The rows of a group lie close to one hidden flat surface of 9 dimensions, which may be shifted away from zero. Surfaces can cross.
Known rows, each followed by its group:
-.14 -.24  .00  .07  .07  .11 -.01  .17 -.01 -.11 -.11  .19 -.14  .35  .27 -.18 -.13  .12 | J799
 .30  .16 -.26 -.04 -.02 -.04 -.19  .41  .34  .14 -.61 -.23  .13  .35 -.19 -.20  .38 -.04 | J368
 .04 -.06  .20 -.10  .03  .11  .09  .09  .12  .11 -.02  .31 -.20  .18  .11  .04 -.09  .14 | J450
 .08  .68  .36 -.05  .06 -.30  .13  .18  .13 -.10 -.02 -.01  .07  .37 -.14 -.03  .05  .32 | J339
-.14 -.29  .08 -.12 -.18  .24  .07  .05 -.20  .21  .02  .04  .17  .19 -.11 -.04  .30  .43 | J368
 .19  .28  .32  .15 -.24  .12  .06  .12  .17 -.24 -.20  .37  .04 -.04  .06  .23  .31 -.20 | J450
-.06 -.13 -.01  .07  .03  .10 -.02 -.17 -.07  .19 -.05 -.03 -.07  .22  .08  .10  .19  .23 | J339
 .02 -.01  .21 -.13  .05 -.02 -.04 -.13  .29 -.08 -.24  .29 -.28  .49  .19 -.02 -.09  .32 | J339
 .03  .07 -.04  .11  .05 -.04  .04 -.10 -.19 -.48  .11  .11  .20  .05  .13 -.05 -.05 -.20 | J628
 .39  .14 -.08 -.14  .32 -.01  .12  .20  .05  .17 -.10 -.19  .00  .20 -.01 -.22 -.34  .02 | J799
 .15 -.11 -.29 -.05  .29  .10  .08 -.41  .24  .27  .32  .22 -.28 -.21  .16  .18 -.15 -.40 | J450
-.05  .36  .17 -.20 -.19 -.18  .27  .12  .07 -.28  .07  .45  .19  .09 -.22 -.06  .13  .09 | J450
-.07 -.09 -.19  .04 -.03  .15  .04  .04 -.20  .25  .11 -.05  .23 -.06  .05  .16  .36 -.10 | J368
 .52 -.07  .22  .34 -.33  .14  .14 -.26 -.27  .11 -.05 -.28 -.45 -.10 -.24  .30 -.10  .21 | J628
 .21 -.16  .03 -.15  .20  .23  .02 -.27  .43 -.07  .38  .23  .03 -.18 -.02 -.30 -.42 -.16 | J799
 .30  .01 -.23 -.04  .10  .12  .32  .20  .09  .22  .09  .18  .06 -.01 -.07  .03  .06 -.27 | J450
 .21  .21 -.01  .30  .19 -.04  .05  .10  .18  .07 -.18 -.15 -.14  .51  .01 -.16  .04  .26 | J339
 .23 -.26 -.29 -.17 -.02  .21 -.01  .06 -.02  .35 -.23 -.01 -.19  .07  .12  .07  .00 -.12 | J799
 .27  .40  .05 -.16  .04 -.29 -.11  .25  .19 -.01 -.36 -.33 -.06  .09 -.21 -.12 -.25  .05 | J799
 .03 -.28 -.03 -.07 -.03  .19  .02 -.02 -.21  .24 -.01  .04 -.13 -.01  .21  .20  .03  .06 | J628
 .00 -.10 -.18 -.28 -.08 -.02  .01  .10 -.35  .13  .00 -.20  .29 -.15 -.11  .10  .08 -.10 | J450
-.30 -.04  .27 -.04 -.02 -.01  .03  .16 -.29 -.06  .19 -.12  .25  .16 -.07 -.13  .00  .46 | J368
 .12  .37 -.03 -.24  .08 -.24  .14  .00  .37  .04 -.04  .22 -.06 -.02 -.19  .05 -.08 -.17 | J450
 .06 -.26 -.11  .03  .02  .20  .17 -.17 -.20  .00  .20  .20  .04  .21  .09 -.03  .12  .17 | J339
-.10  .29  .16  .09  .15 -.07  .01  .09 -.01  .40  .21 -.27  .12 -.11 -.11  .09  .20  .14 | J628
 .00  .10 -.10  .04  .30 -.08  .15  .19 -.16 -.16  .18 -.12  .26  .34  .06 -.31 -.11  .19 | J799
 .05 -.32 -.16 -.13 -.06  .12 -.12 -.25  .10  .26  .02 -.04 -.18 -.17 -.05  .10 -.06 -.05 | J799
-.08 -.04  .22  .34  .08  .08  .23  .02 -.16  .20  .39 -.27 -.12 -.05 -.18 -.09 -.11  .47 | J628
-.28 -.14 -.16  .00  .31 -.06  .01 -.23  .01 -.43  .27  .29  .02 -.18  .41 -.14 -.47 -.41 | J450
 .09  .07  .07  .09 -.12  .04  .28 -.04 -.24  .11  .20 -.01  .08  .00 -.13  .17  .25  .10 | J628
-.05 -.03  .23  .35  .07  .14  .09  .23  .02 -.13 -.01  .17 -.10  .19  .09 -.13 -.09  .18 | J799
-.18  .37  .43 -.06 -.06 -.27 -.06  .01 -.43 -.46  .13 -.12  .42 -.07  .06  .11 -.13  .12 | J368
 .15  .09  .13  .15  .03 -.04  .02  .11 -.06 -.21 -.17  .05 -.14  .10  .12  .03 -.13 -.08 | J339
-.28  .24  .30  .04  .00 -.11  .21  .05 -.14 -.29  .37  .33  .11 -.04  .10  .12 -.01  .07 | J368
-.22 -.16  .03  .07  .19  .05  .00 -.06 -.05 -.04  .26 -.03  .00  .00  .13 -.07 -.12  .02 | J628
-.06  .27  .26 -.06 -.03 -.24  .15  .05  .10 -.15  .18 -.13 -.02  .13 -.38 -.32 -.26  .47 | J799
 .29  .12 -.12 -.06  .07  .08  .15 -.08  .14  .05  .01  .25  .17  .38  .02  .07  .33  .06 | J368
 .02 -.02  .01 -.30  .15 -.10  .21  .19 -.08  .12  .13 -.05 -.19 -.22 -.05 -.13 -.65 -.04 | J368
 .50  .19 -.19 -.05  .09 -.03  .00  .12  .01  .38 -.26 -.26 -.05  .08 -.06  .10  .05 -.16 | J799
-.43 -.16  .10  .51 -.14  .00 -.11  .07 -.33 -.42  .05 -.29  .10 -.04 -.05 -.13  .09  .19 | J628
-.24 -.14 -.25 -.20 -.10 -.10 -.22 -.06 -.30  .01 -.07 -.17  .26 -.16  .01  .15  .20 -.16 | J450
 .31  .13  .51  .16 -.04  .19 -.11 -.08 -.20 -.13  .08 -.08 -.01 -.30  .23  .39 -.06 -.19 | J450
 .14 -.42 -.35  .12  .23  .20 -.12 -.14 -.02 -.18  .04 -.17 -.08 -.01  .16 -.24 -.45 -.16 | J628
 .07 -.13 -.08 -.20 -.10  .07  .01  .37  .13  .15 -.32  .02 -.03  .24 -.11 -.22  .01  .19 | J368
 .12 -.12 -.37  .28  .06  .10 -.05 -.11 -.30 -.35  .06 -.16  .33  .16  .12 -.15  .22 -.14 | J339
 .22  .08  .09 -.05 -.16 -.01 -.01 -.24  .00  .04 -.03  .06 -.16 -.10  .01  .30  .07 -.13 | J339
-.03  .01  .03  .03 -.05  .03  .12  .06 -.33 -.13  .08  .10  .15  .17  .07  .07  .13  .13 | J339
 .57  .21  .20  .34  .22 -.02  .23 -.55 -.15 -.21  .47 -.30 -.37 -.11 -.01  .09 -.52  .04 | J628
 .18  .05  .02 -.01  .01 -.07 -.14  .13  .11  .02 -.37 -.06 -.16  .20  .12 -.01 -.16 -.08 | J799
 .06 -.07 -.09  .13  .09  .05 -.07  .30 -.04  .08 -.16 -.30 -.02  .12 -.05 -.27 -.14  .05 | J628
 .10  .11 -.03 -.07  .01 -.11 -.01  .03  .02  .04 -.14 -.01  .14  .38  .09  .05  .21  .25 | J339
-.26  .01  .04 -.29  .20 -.27 -.07  .03  .08 -.38 -.04  .11 -.02  .47  .13 -.39 -.43  .37 | J799
-.06 -.08  .29  .71  .09  .02 -.18  .00 -.03 -.65 -.11 -.17 -.35  .09  .29 -.23 -.47  .07 | J339
-.08  .05  .02  .06  .06 -.07 -.06 -.01  .08  .23  .04  .00 -.04 -.14  .07  .16  .12 -.10 | J368
 .22  .19 -.09  .04  .29  .00  .04 -.20  .22  .16  .07  .19 -.03  .18  .26  .12  .13 -.17 | J368
-.16 -.02  .04 -.15 -.04  .01  .13  .24 -.05 -.15  .01  .26  .09  .12  .05 -.13 -.08  .04 | J450
 .29 -.15 -.16  .28  .05  .11  .12 -.01 -.07 -.39  .00  .08  .05  .23  .08 -.20 -.03 -.08 | J339
 .14  .28  .33  .02 -.17  .03  .06  .45 -.14  .14 -.25 -.14  .17  .12 -.15  .10  .25  .20 | J450
-.20  .03  .23 -.04 -.13  .11  .20  .04 -.07 -.10  .16  .42  .11  .18  .07  .11  .24  .24 | J368
 .13  .00 -.05  .26 -.08 -.02  .02  .31  .03 -.02 -.20 -.37  .06  .04 -.34 -.35 -.04  .18 | J628

New rows. What belongs after each?
-.26 -.03 -.25 -.17  .03 -.07  .35  .14  .15 -.05  .24  .51  .13  .20 -.07 -.26  .06  .03 | J450
-.50 -.45  .05 -.12 -.21  .13 -.22  .41 -.34  .07 -.24 -.13 -.04 -.12  .15  .02 -.04  .09 | J368
 .03  .25  .26  .04 -.02 -.01  .20 -.08  .19  .40  .22  .09 -.11  .13 -.22  .21  .28  .36 | J450
-.37 -.02  .25  .13  .03 -.02 -.20  .17  .05  .05 -.13  .06 -.16  .02  .25  .08 -.01  .08 | J368
 .31  .08  .07  .32  .10  .09  .27  .18 -.18 -.06  .07  .00 -.24  .01  .07  .01 -.19 -.08 | J339
-.12 -.05 -.15 -.42  .17 -.14 -.04 -.43 -.14 -.23  .36  .06  .05 -.36  .16  .01 -.55 -.31 | J450
 .19  .06  .02  .04  .11  .08 -.07 -.09  .25  .02 -.14  .17 -.02  .46  .21  .02  .18  .15 | J368
 .34 -.07  .03  .11 -.21  .14  .24 -.29 -.19  .07  .16  .09 -.25 -.08 -.13  .22  .01  .11 | J628
 .07 -.30 -.10  .07 -.29  .15  .01 -.07 -.22 -.14 -.14  .09 -.10  .03 -.03  .02  .13  .02 | J628
 .03  .06  .22  .38 -.05 -.02  .01 -.30 -.04  .05  .19 -.20 -.26 -.09 -.09  .18  .01  .24 | J339
 .09  .24  .30  .42 -.10 -.19 -.09  .00 -.14 -.50 -.14 -.34 -.16 -.06 -.11  .01 -.15  .07 | J628
 .27  .09  .47 -.35 -.01 -.01 -.28 -.12  .01 -.15 -.32 -.11  .03  .43  .08 -.05 -.22  .47 | J368
-.12  .17 -.18  .06  .16 -.08  .32  .09  .20  .19  .33  .12  .10  .16 -.22 -.13  .19  .11 | J450
-.11  .06  .35 -.17 -.07 -.05  .06  .06 -.23  .04  .05  .09 -.11  .05  .07  .27 -.02  .19 | J339
 .31  .01  .12 -.04 -.33  .11  .41 -.23 -.02 -.11  .15  .45 -.19  .02 -.25  .18  .09  .15 | J628
-.33  .08  .36  .06 -.16  .01  .16  .04 -.16 -.13  .25  .34  .23  .15 -.03  .12  .51  .35 | J368
-.35  .14  .30  .35  .17 -.07 -.17  .20  .40  .19 -.12  .00 -.32  .04  .16 -.03 -.01  .16 | J368
 .18  .18  .12  .10  .00  .00  .23 -.14  .12 -.06  .07  .17 -.17  .19 -.03  .01 -.01  .13 | J339
-.17 -.30 -.08 -.09 -.07  .19  .27  .18 -.09  .35  .16  .15 -.08 -.12 -.11  .03  .09  .12 | J368
 .28  .48 -.08 -.10  .20 -.26 -.13  .15  .12  .53 -.35 -.49 -.01  .32 -.04  .22  .28  .14 | J339
-.08  .09 -.12 -.04  .18 -.12  .14  .11  .26 -.04  .01  .29 -.06  .08  .09 -.09 -.15 -.12 | J450
-.03 -.31 -.11  .46  .08  .15  .02 -.01 -.31  .01  .23 -.45  .01 -.09 -.15 -.23 -.08  .25 | J628
-.34 -.22  .38  .41  .08  .10 -.01  .23 -.54 -.20  .14 -.15 -.14 -.05  .25  .06 -.31  .17 | J339
-.12  .16  .23  .10 -.04 -.04 -.17  .05  .03 -.02 -.15 -.08  .16  .12  .07  .08  .30  .17 | J368
 .14  .37  .33  .20 -.15  .03  .14  .13  .22  .33 -.07  .08 -.08  .13 -.21  .24  .52  .31 | J450
-.13  .14  .28 -.06  .04 -.01  .14  .00 -.13 -.40  .15  .48  .19  .41  .27  .00  .07  .18 | J368
-.13 -.30  .09 -.42 -.06  .03  .06  .21 -.24  .08  .00  .16 -.28 -.24  .04  .03 -.64 -.07 | J368
-.08  .07  .42  .30  .13  .06 -.16  .02 -.09 -.09  .06 -.12 -.08 -.01  .24  .11 -.13  .14 | J450
 .24  .00  .02  .09 -.09  .11  .12 -.07 -.40  .10  .03 -.07 -.08  .00  .19  .36  .09 -.01 | J628
-.24 -.36  .07  .02  .17  .19 -.07  .03  .10  .28  .02  .17 -.33  .00  .34  .04 -.20  .08 | J368
-.18 -.07 -.03  .11  .30  .07  .05  .11  .00  .33  .10 -.16 -.10  .19  .09 -.09 -.07  .22 | J450
-.14 -.03 -.11  .04 -.03  .04  .03  .04  .17  .26 -.10  .23 -.11  .18  .03  .17  .40  .05 | J450
 .05  .23 -.04  .02 -.01 -.04  .04 -.09  .28  .01 -.03  .23 -.04 -.09  .05  .15  .19 -.29 | J450
 .04  .07  .16 -.13  .01 -.01  .03  .16 -.10  .31 -.12 -.19  .00  .08 -.03  .04 -.06  .25 | J450
-.01  .04 -.01 -.40  .02 -.05  .08 -.13 -.18 -.13  .05  .28  .27  .22  .15  .11  .10  .13 | J339
 .08  .24  .34 -.02  .11 -.09 -.21 -.07  .04 -.09 -.13 -.34  .11  .26 -.02 -.04  .00  .31 | J368
-.26  .13  .22  .13  .06 -.19 -.16  .19 -.06  .23  .07 -.50 -.08 -.31 -.12  .02 -.20  .07 | J368
 .04  .24  .03  .21  .19  .00  .07 -.19  .12  .08  .22  .16  .14  .23  .18  .19  .42  .04 | J368
-.07  .18  .21 -.07  .27 -.08 -.04  .25 -.32  .04  .02 -.23  .06  .06  .28  .10 -.27  .08 | J339
 .60 -.01  .25  .01  .07  .04 -.18  .11 -.04  .07 -.58 -.24 -.62  .17  .30  .17 -.61 -.05 | J628
 .08 -.15 -.23  .06 -.05  .24  .34  .70 -.15  .25 -.15  .15  .24  .26 -.09 -.18  .35  .05 | J450
-.21 -.28  .07  .46  .09  .18 -.39 -.04  .09 -.10 -.05 -.29 -.08 -.29  .20 -.09 -.13 -.19 | J799
-.06  .15  .33 -.06 -.17 -.02  .11  .16 -.24 -.72  .08  .40  .36 -.16  .10 -.07 -.12 -.28 | J450
 .03  .28 -.05 -.10  .14 -.16  .21  .27  .05  .30  .08 -.24  .09  .16 -.28 -.17  .05  .24 | J450
-.35  .01  .18  .16 -.09 -.04  .02  .18 -.05  .05  .10  .02  .01 -.21 -.02  .10  .17  .05 | J368
 .14  .29 -.33 -.28 -.14 -.19  .19  .24  .14 -.30 -.10  .34  .32 -.15 -.13 -.11  .09 -.55 | J450
 .50  .27  .03 -.34  .21 -.05  .25  .27  .16  .23 -.02 -.10  .02  .22 -.24 -.22 -.39  .16 | J799
 .32 -.05 -.15  .13 -.05  .08 -.27  .12  .14  .28 -.47 -.20 -.18 -.09  .13  .22  .06 -.32 | J799
 .18 -.22 -.12 -.27 -.04  .12 -.02  .35  .14 -.02 -.49  .23 -.05  .44  .05 -.21 -.12  .07 | J368
 .13  .21  .16  .01  .10 -.06  .04  .06 -.21  .05  .06 -.14  .01  .02  .08  .14 -.12  .06 | J339
-.15 -.18  .47 -.11  .05  .14  .23 -.10 -.36 -.18  .47  .23  .04  .00  .05 -.04 -.35  .38 | J450
 .08 -.21  .07  .01  .27  .25  .31 -.15 -.22  .14  .58  .15  .00 -.11  .09 -.04 -.30  .04 | J450
 .05 -.54 -.11  .17  .04  .50 -.06  .29 -.11  .29 -.13 -.11 -.12 -.07  .15 -.04 -.04 -.07 | J799
-.07 -.50 -.27  .19  .01  .32 -.04 -.29 -.15  .31  .20  .00 -.06 -.17  .15  .14  .22 -.15 | J799
-.29 -.25  .09  .00  .08  .05 -.23  .08 -.29  .10 -.02 -.23 -.03 -.09  .21  .10 -.08  .02 | J368
-.01  .09  .37 -.09 -.09 -.08  .01 -.08 -.35 -.21  .16  .08 -.07 -.39  .15  .31 -.27 -.14 | J339
 .20  .27 -.18  .01 -.09 -.18 -.14 -.02 -.25 -.17 -.27 -.17  .26 -.12  .13  .32  .32 -.50 | J628
 .25  .11 -.09  .20 -.03  .06  .24 -.36  .08 -.02  .26  .11 -.05  .17 -.20  .04  .24  .10 | J339
-.17  .39  .53  .11 -.30 -.19 -.04  .10 -.22 -.48 -.03  .06  .03 -.21 -.05  .23 -.05  .01 | J339
-.07  .18  .36 -.29 -.04 -.01  .31 -.02 -.25  .28  .30  .22 -.01  .03  .00  .29 -.02  .33 | J339
-.22  .06  .17 -.14 -.06 -.05  .12  .04 -.24 -.19  .16  .19  .10 -.03  .13  .10  .00  .02 | J368
-.06  .09  .08 -.01  .18 -.07  .05  .06  .23  .01  .04  .15 -.16  .14  .04 -.05 -.18  .04 | J450
 .47  .23  .21 -.53 -.22 -.02  .06 -.12  .19  .26 -.24  .22 -.21 -.16 -.17  .41 -.08 -.18 | J450
-.11  .19  .08  .05  .04 -.02  .14  .16  .16  .21 -.01  .14 -.02  .15 -.08 -.03  .24  .24 | J450
 .02 -.16  .03  .17 -.38  .23  .37  .02  .01  .29 -.04  .48 -.41  .12 -.04  .41  .46  .26 | J799
 .02  .17  .17  .16 -.07 -.13 -.29 -.19  .16 -.30 -.32 -.01 -.18  .13  .12  .05  .06  .01 | J339
-.03  .34  .16 -.10 -.32 -.19  .03  .26  .00  .27 -.10 -.32  .11 -.33 -.57  .05  .24  .19 | J368
-.28 -.06 -.06  .06  .00 -.01  .17  .38 -.19 -.22 -.08  .31  .10  .21  .18 -.11  .06 -.14 | J368
-.34 -.06 -.05  .08 -.09 -.25 -.28 -.25 -.01 -.16 -.27 -.10 -.24  .08  .17  .08  .01  .08 | J799
 .39  .16  .42  .07  .13  .15 -.09  .01  .30  .24 -.19  .03 -.40  .04  .26  .23 -.33 -.08 | J450
 .19  .06 -.04 -.02  .21  .05  .09 -.21  .03  .29  .25 -.03  .06  .01  .02  .11  .13  .02 | J368
-.13  .16 -.09  .03  .14 -.24  .01  .12 -.11 -.21 -.21  .07 -.12  .51  .23 -.05 -.01  .18 | J799
 .06 -.04 -.01 -.32  .08 -.01 -.07  .06 -.14  .02 -.15  .15  .09  .25  .26  .14  .04  .04 | J339
 .01 -.16  .03  .15  .14  .25  .07  .03 -.13  .15  .16  .02  .00 -.02  .12  .06  .05 -.04 | J450
-.59  .02  .21  .11  .14 -.15 -.21  .20  .23 -.09  .01  .01  .08 -.01  .11 -.20 -.02  .10 | J628
-.01  .22 -.02  .28  .17 -.13 -.26 -.01  .17 -.27 -.23 -.08 -.05  .11  .32 -.06 -.12 -.26 | J799
 .03  .01 -.10 -.16  .11 -.02 -.16  .13  .25  .00 -.16  .12 -.01  .03  .15 -.14 -.20 -.21 | J628
 .23  .13  .01  .04  .02  .04  .08 -.04  .28 -.09 -.11  .37 -.08  .07  .04  .04  .03 -.17 | J799
 .11 -.03 -.09 -.05 -.04  .01  .03 -.04  .13  .08 -.13  .15 -.12  .11  .00  .05  .08 -.05 | J799
 .06  .24  .32 -.02  .36 -.05 -.12  .12 -.31 -.09 -.06  .03 -.09  .23  .65  .32 -.25 -.13 | J628
-.14 -.28  .27 -.23 -.11  .14 -.16 -.01 -.05  .26 -.11 -.11 -.17  .03  .00  .02 -.16  .39 | J368
-.17  .13  .05  .47  .14  .01  .07 -.10  .39 -.22  .13  .51 -.09  .05  .23  .02  .24 -.26 | J450
-.01  .01  .04 -.01  .02  .12  .22  .05  .21  .02  .15  .49 -.04  .07  .08  .02  .14 -.08 | J450
 .07 -.05 -.03  .26 -.08  .03  .34  .14 -.20 -.68  .18  .23  .19  .26 -.16 -.46 -.17  .12 | J628
-.18  .16  .09  .10  .12 -.02 -.04  .15  .10  .14 -.03  .00 -.10 -.15  .06  .12  .04 -.11 | J368
 .10 -.02 -.25  .40  .19 -.01 -.23 -.43  .01  .15  .21 -.46 -.04 -.34  .13  .18  .09 -.31 | J799
